The rows are grouped in 3 ways, from coarse to fine. Each group lies inside one group of the grouping before and may be the whole of it. The rows also spread widely along 2 directions, which tell nothing about the answers.
In the rows, 128 means zero.
Known rows, each followed by its group in each grouping:
[160 168 132 103 100 141 102 157 151 106 160 131  93 126  92  86 147 134
 148 131 113 141 150 142  90]
vigav j_807 posa
[149 157 163 116 111 127 106 141 162 123 146 127  97  87 109 101 151 105
 137 151 109 145 145 139  91]
vigav j_807 felim
[124 163 169 106 122 132  80 121 176 121 135 111  93  96  96 128 172 136
 131 159 130 159 135 137 110]
gilit j_465 dat
[107 116 175 161 159 137  71 112 170 151  82 154 138  74 130 136 188 112
 122 121 161 112 125 154 110]
gilit j_922 Mido
[165 171 102  85  86 145 101 161 127  95 160 131  94 174  84  70 148 177
 160 103  96 149 147 132  94]
vigav j_106 pibap
[145 124 125 132 132 145  80 158 132 133 108 173 112 132 126  92 153 131
 155  84 124  84 136 155  73]
vigav j_708 Tasap
[130 154 159 111 128 135  69 126 171 124 128 121  98 112  96 120 178 148
 134 147 130 146 135 142 106]
gilit j_465 ture
[132  98 146 142 173 146  55 129 151 143  65 177 138  98 133 140 165 134
 141  77 155  87 136 145  95]
gilit j_381 pas
[144 179 156  94  84 136 112 143 163 122 174 108  83 109 100  82 149 130
 139 169 105 175 139 145  86]
vigav j_708 pomop
[140 118 105 134 160 145  45 155 144 126  91 172 124 154 105 120 179 175
 151  67 144  76 134 143  91]
gilit j_465 bet
[120 153 176 129 127 138  89 106 181 134 122 120 120  88 104 121 175 130
 120 154 143 155 132 147 117]
gilit j_922 Gatal
[131 145 176 114 134 140  82 113 176 131 121 122 111  76 118 133 163 121
 126 154 141 158 146 137 109]
gilit j_381 Pim
[159 162 138 106 106 134  97 158 150 110 151 136  93 122 101  90 142 128
 152 128 113 140 146 137  90]
vigav j_807 deg
[133 150 154 118 130 134  69 127 173 125 129 126 101 112  98 124 179 147
 136 138 134 141 133 140 103]
gilit j_465 bet
[126 157 145 126 119 141  81 121 167 122 136 127 115 117  94 114 176 151
 131 133 140 145 135 145 118]
gilit j_922 Mido
[110 128 189 146 147 135  82 103 179 149  94 135 131  67 122 131 182 111
 117 139 153 133 129 151 114]
gilit j_922 Gatal
[114 141 168 141 136 137  81 112 173 138 112 134 124  89 113 126 183 128
 125 137 150 137 130 150 115]
gilit j_922 Mido
[119 167 192 122 112 134  96  96 190 131 140 101 110  74  98 123 174 123
 117 181 139 180 131 145 123]
gilit j_922 Gatal
[128 149 144 129 130 144  80 119 164 126 119 132 123 118  97 115 173 154
 133 123 141 133 133 144 115]
gilit j_922 Gatal
[150 149 121 114 112 144  89 155 135 121 138 153 101 142 110  86 150 141
 155 105 116 114 139 151  77]
vigav j_708 Tasap

New rows. What belongs after each?
[126 178 179 113 104 137 100 101 185 122 154  94 106  90  88 115 170 137
 121 179 134 185 135 142 124]
gilit j_922 Gatal
[126 146 196 113 131 137  87 104 187 135 123 112 109  56 124 138 164 106
 120 173 141 170 145 137 112]
gilit j_381 Pim
[133 127 165 125 149 141  72 117 167 137  99 143 121  85 121 135 164 127
 134 121 146 132 138 140 105]
gilit j_381 pas
[118 124 166 147 152 139  74 113 167 145  88 148 136  90 120 128 180 130
 125 118 154 113 130 152 110]
gilit j_922 Gatal
[120 128 177 135 148 130  65 121 182 142 103 134 113  82 118 137 183 119
 129 140 144 127 129 145 101]
gilit j_465 bet
[147 143 161 123 120 136 100 148 159 123 129 141 103  90 112 102 155 102
 140 133 123 128 146 149  90]
vigav j_807 posa
[144 151 171 118 115 133 103 142 164 124 138 132 100  82 111 102 155  96
 138 146 122 140 145 147  92]
vigav j_807 posa
[151 155 117 106 106 143  94 162 138 121 146 146  98 142 103  80 152 153
 152 111 112 125 138 149  77]
vigav j_708 pomop
[136 137 162 125 121 136  93 138 153 138 123 147 103  96 127 101 157 104
 142 128 121 121 133 155  80]
vigav j_708 Tasap
[108 133 225 137 144 120  78  99 203 155 107 115 108  31 126 149 188  82
 115 179 145 157 125 146 110]
gilit j_465 bet
[146 145 164 126 123 127 100 141 159 129 129 138 105  83 119 104 153  98
 137 139 116 129 143 142  88]
vigav j_807 felim
[ 98 107 204 169 166 133  72 100 181 164  70 152 142  41 143 147 194  86
 114 133 164 114 123 159 110]
gilit j_922 Mido
[122 135 134 143 142 144  68 128 155 130 105 153 127 122 108 118 180 152
 135 104 150 111 133 149 110]
gilit j_922 Mido
[162 168 104  98  93 148  93 161 132 107 162 141  91 165  94  75 144 164
 160 109 106 129 145 147  80]
vigav j_708 Tasap
[130 154 183 117 106 131 108 133 167 143 140 125  97  73 121  98 158  99
 131 163 117 155 132 151  83]
vigav j_708 pomop
[137 165 132 116 114 145  83 122 161 116 141 123 113 136  84 106 168 171
 136 131 135 148 139 141 116]
gilit j_922 Gatal
[127 169 168 116 111 138  94 107 180 122 145 106 109 100  90 115 171 146
 123 163 135 172 136 143 121]
gilit j_922 Gatal
[120 171 175 121 108 135  94 107 184 124 151 103 106  91  94 118 177 132
 121 172 139 179 134 144 125]
gilit j_922 Mido
[150 162 168 113 108 127 108 138 164 122 150 122  94  83 107  99 152 103
 136 158 109 153 146 138  94]
vigav j_807 felim
[135 153 172 107 128 143  84 113 176 125 132 115 104  82 111 129 161 128
 127 158 138 166 148 135 111]
gilit j_381 Pim
[126 132 216 137 131 125 105 125 181 147 111 133 106  28 136 120 163  54
 124 166 131 140 138 153  92]
vigav j_807 posa
[144 137 164 129 125 136  98 147 159 128 122 147 106  85 118 104 156  98
 139 130 125 122 143 151  87]
vigav j_807 posa
[125 162 164 107 123 132  80 122 174 119 133 114  93 100  95 126 171 142
 130 156 131 157 137 137 110]
gilit j_465 dat
[137 141 196 131 124 126 105 134 175 137 124 132 104  53 125 113 160  72
 129 158 127 142 141 152  91]
vigav j_807 posa
[155 165 152 108 102 138 106 149 160 111 157 125  93 104  96  92 151 118
 141 145 116 149 148 143  93]
vigav j_807 posa
[122 129 172 134 150 131  65 122 178 141 101 136 113  84 117 134 184 121
 131 134 144 123 129 146 102]
gilit j_465 bet
[129 110 171 139 164 140  66 118 165 144  78 157 130  77 134 143 169 117
 132 111 151 114 135 143 101]
gilit j_381 pas
[136 146 138 120 137 138  61 138 164 123 121 137 107 129  97 120 178 158
 143 117 136 125 135 140 102]
gilit j_465 bet
[119 154 232 113 123 132  98  87 204 142 131  93 100  21 127 146 166  81
 108 207 140 197 142 139 118]
gilit j_381 Pim
[138 152 177 107 101 130 111 130 157 124 135 122 101  89 113  97 157 110
 139 147 108 165 138 140  99]
vigav j_106 pibap
